There are 4 ways to turn a row about zero (a turn may also mirror it). The second row of each pair is the first, turned, with some noise. The first 36 pairs use one turn. New pairs use 2 turns, one after the other, and a turn may come again.
Some pairs, each with its turns in order after it:
[  3   6  15 -10  -4 -53  22  33]
[ 23  14 -49 -28 -25 -12   5 -12] | (2)

[ 29 -13 -22  -1 -15  60 -12 -15]
[  1  -8  41  24 -15   4  14  56] | (0)

[-67  11   1 -47  -4 -12  -7  21]
[-32 -41  -1 -49 -52 -11  -8 -10] | (2)

[-22 -15 -11  11  36 -26 -13 -13]
[  7 -23  -5  21  -9 -29  -2 -41] | (0)

[ 52 -17  -1  -2 -11  -3  34  -2]
[-19 -20 -19 -12  45 -25  -8  26] | (3)

[ 24 -29  -8  -6 -12 -67  11 -10]
[-10 -12   4 -23  51 -11  44 -20] | (3)

[ -4   9 -27  67   0 -14  -9  -5]
[ -7 -35  -6  24  -3  55  30   9] | (1)

[  3 -67  17  13 -21 -13  -3 -19]
[ 44  -4   9  16 -22  13  18  46] | (2)

[  2  29   3  30  24  63  56 -16]
[-33 -31  49 -16 -36  41 -45  16] | (0)

[ -3  65   1   0  -6 -26  10 -20]
[-51 -11  50  14 -11   2   3 -16] | (1)

[-21   6 -11  -3  -9  24  67   3]
[-32  26  -4  21  -1 -26  15  46] | (1)

[ 14   0 -32  67 -10   5 -26   7]
[  6 -34 -16  21  25  62  14  20] | (1)

[  9 -38   3 -10   1   8  42  -2]
[ 10 -13 -28  31 -10 -20   7  25] | (2)

[  2  -9 -18   2  10   1 -46  11]
[ 18  13  -8  22 -17 -35   4  12] | (0)

[ 21  52 -23  14  19  67  15  23]
[-24  -9   9 -21 -52  12 -40  62] | (0)

[  2   1  -8   4  -1 -18 -39  -8]
[  2  13  18 -20   0  27  10  -2] | (2)

[-15  33  42  14  -4   5   1  18]
[-14  13 -33  32 -27  30  -1 -10] | (3)

[ -3  30 -27  24 -11   9  -3   0]
[10 30  8 23 -5  1 11 32] | (3)

[ 21   8   8  47  11 -14   2  -1]
[  5 -24  17  -9   0  28  33   6] | (1)

[-40   8   9  -5   4   2  -7   6]
[ -3 -23  14 -20 -17  -8 -14  -4] | (2)

[  1  17 -28  14  -9   8   1 -44]
[ -2  -9  22  40 -10  18 -11  16] | (1)

[-47   9  -9  44   7  13 -14  -2]
[ 13  40  13  -7 -27  45   6  11] | (3)

[-1 11 11  1 28 -5  7 -2]
[  4 -12   4 -14 -13  -4 -23 -13] | (0)

[-34  11   2   2  26 -32   1 -18]
[-10 -15 -10 -13  -9 -14   4 -48] | (0)

[-22  40 -12 -50  -8  16  -4 -67]
[ 10   6   4  -8 -65 -68  20   3] | (3)

[  2   0  58 -22  14   9  -2 -13]
[ 15 -15   7 -24  27 -39  34  16] | (2)

[ 13  32 -20   8  10   5 -17   0]
[-12   2  21   5  11  38  -9 -10] | (1)

[ -8  53  24 -14 -13  -3  14 -21]
[-22  14 -29  29 -36 -18  21  -7] | (3)

[  9 -22  28   0  -6   8 -17   2]
[ 25 -15  -5 -26   2 -13  -9   0] | (1)

[  9   6  15  -8 -27  19  -3  52]
[-16  44   4 -15 -24 -38 -15  11] | (2)

[ 28  18   4  11  41  -8 -23  22]
[  6  19  21 -35  10  40  17 -25] | (1)

[ 11  32  67   0  -3 -12  33 -28]
[-39 -18 -67   5 -22   2  28  -3] | (3)

[-13  14  -6  27  67 -67  14  -8]
[-42 -24  39  -7 -11  47  73   8] | (3)

[ -8  -7  -4  -6   3 -67 -17   0]
[  4  -1 -41   5  22 -32  20 -38] | (0)

[-13  -8 -34 -24   4   0   7   5]
[-29 -10 -11   8 -20  15  -3   1] | (2)

[ -4 -42 -41 -28  10 -17  67 -16]
[  3 -72 -17  28  15  51  24 -14] | (0)

New pairs, each followed by its turns in order:
[ 2 10 23 -6 20 67 -2  1]
[-12  41  42 -13 -26  25  -8  22] | (3) (2)

[-24  16  34  15  39  -3 -28   4]
[ -2 -50  25  -4 -13 -13 -22 -24] | (2) (3)

[ -3  29 -12  18 -10  -2  -3   7]
[-11  14  -8  22   3  16   3  20] | (3) (3)

[ -5   9  61  -7 -67  -4 -47  12]
[ 25 -46  39 -57  10  -2   6 -53] | (1) (3)

[-39 -22 -11  13 -22  -9   6 -14]
[ 8 30 20 17 28  0  6 22] | (2) (0)

[ -8  -5 -11  16  -5  34   2   1]
[  4  26 -14 -10  -4 -13  -3  24] | (3) (0)

[-47  39  11 -11 -19 -41 -16  -2]
[  6 -41 -26  27 -43 -19 -23   6] | (1) (1)

[ -4  -4 -16 -15 -67  14 -16  16]
[ -5 -13 -15 -22  13  62 -16  21] | (1) (2)

[-7  0  2 56 -4 -4  4 29]
[ -5  -3  14 -12 -46  10 -28  19] | (3) (0)

[ 19  54 -41 -11 -26   0  -8   5]
[-34   7 -22  -9  25 -18 -47 -20] | (3) (0)

[ -4  -2 -10  40  65 -22  24   7]
[-36  15  15  12  25 -35   0  52] | (1) (1)

[  8 -31  -8  -3 -15 -22   6  -9]
[ 23   8 -16  29   5  23   0  -7] | (1) (2)

[ 18  23  10  20 -24 -26  14  25]
[-29  -9   1 -31   3 -21  18  19] | (2) (0)

[  1   7  -5  -7 -33  49   7 -10]
[ -2  -4 -28 -37   3  35   3 -27] | (1) (1)

[-8  8 36  4 64  0  1 18]
[ 48 -33  -3   1  13 -39  13 -24] | (0) (3)

[ 10 -21   6 -18   4  31  -9 -39]
[  7 -10   8 -35   9 -32  25  14] | (0) (1)

[ 35 -37 -25 -21 -13 -37   8  -1]
[-34 -47  18 -23 -11  11  21 -15] | (3) (3)

[-30 -19 -29 -30  30  -8 -40   0]
[-38 -21   9   2 -32 -27 -20  36] | (2) (2)

[  1  -1  10  16  -1   1  13 -23]
[23 -2  9 -5  3  9 17  4] | (2) (1)

[-67 -10   0  24   6 -25 -22  15]
[ -8 -38  42  44 -16  19 -12  17] | (0) (1)

[ 26  45 -16   0  11 -43 -24 -17]
[  9  39  31  26 -23  -6 -24  33] | (2) (1)

[-14  12 -35   3  11  19  13 -32]
[ 10  26  28 -14   7  -9 -35 -10] | (1) (2)

[  5 -21  -2 -26   4  10   5  57]
[-15  29 -56   6 -23   4  12  -3] | (2) (0)

[ 27 -34  10  -2   6  67  15   7]
[-15 -31  29  59  28   4 -12   0] | (1) (3)

[-29  51 -21 -10 -67  21  35  19]
[ 64 -10  58 -17 -28  25  35 -33] | (2) (2)

[-32   2  62  32 -29  17  16  11]
[ 48  11 -53  28  13  40  27 -13] | (1) (0)

[-13 -18 -22   4  13  -5 -19 -20]
[ 25   9  19  19 -12  15 -10   7] | (2) (0)

[-20  46  48   4  10  -8  45 -14]
[-40 -48  38 -12  -6 -19  41  11] | (0) (2)

[-20  12  -3  -8 -12  21 -20 -13]
[ 36   6   7   7   2  10  -5 -25] | (1) (3)

[ -7 -11   4  30 -22  -7 -23 -33]
[ 41 -18 -24   0  23   0   4  13] | (1) (1)

[ 29   5   4  -8  67 -12  -3 -20]
[ 21  -1 -12  15 -35 -24  -5  57] | (3) (2)

[-12 -12  25 -41  -2 -18 -20 -32]
[-10 -23   9  10  40   8  39  -9] | (3) (0)

[ -1  -1  67   1 -58   1 -41  35]
[ 12 -45  56 -50   4 -20  -5 -50] | (1) (3)

[ -9 -36 -26  -1 -17   8  -1  -6]
[-12 -22 -24  -6  17   4   1  22] | (2) (1)

[ 10  19  -4  -6  11  22 -26   1]
[-15  -5   7  -1 -36  14   0 -13] | (2) (3)

[ 32  11   8  -1 -19   0  10   4]
[-14 -10  19  12  -7  12 -19 -10] | (0) (3)

[ 37   9  11 -15 -25  -3  35  16]
[ -9  20  10 -19 -33  -7  35 -20] | (1) (1)

[  3   5 -22 -34  24   9 -29  -6]
[ 10  29 -25  20 -30  -1  15  -2] | (0) (2)

[  1  21 -13  34 -16  10  -9 -13]
[ 13 -15  10 -31 -17  -5 -19 -12] | (0) (2)

[ -5 -67   7  -1  30   7 -31  35]
[-32  35 -52 -31  41  10  -8 -20] | (2) (1)

[ -5 -26  16  15  25   5   5 -17]
[ 23  -9 -13  21   6 -12 -27  10] | (2) (0)

[ 25  13 -26   1   0  40  -1  26]
[ 10  30 -18   6   2 -38 -34   2] | (3) (0)

[ 16  -3 -29 -38  37   8   0  13]
[  6 -10 -11  44 -33 -15  25  24] | (1) (3)

[  4  44 -67 -22   6 -12  42 -62]
[-39 -29  80  53  -5   6   5 -37] | (2) (0)

[-38 -35 -26 -34  -3  22 -13 -16]
[ -2 -22 -55 -15  -3 -31   1  25] | (2) (1)

[  2 -13  10 -15  39 -28  -6  -4]
[-23 -10  16 -27  21  10  25  12] | (1) (0)

[-10  15   0 -10  -4 -10  16  14]
[-21   0  -8   8 -22  -5   1  -2] | (1) (1)

[  1  67  -1   4   5   2   0 -11]
[  2 -29  38 -21  -2 -19  24 -33] | (2) (0)

[-14 -26  -5  10  -2 -60 -36   7]
[-44 -47  -8   2   6 -31   1 -23] | (0) (0)

[ -8 -41  14 -19 -54  -4   1  27]
[ -3 -34  10 -19 -25 -53  35 -11] | (3) (0)

[ 20  10  29   0 -27  10  -1  14]
[ 12  22 -12 -21 -20  -7   7 -29] | (1) (1)

[  7   5 -31  67 -14  19  24   8]
[-21 -37 -44 -23 -32  38  -8   4] | (0) (1)

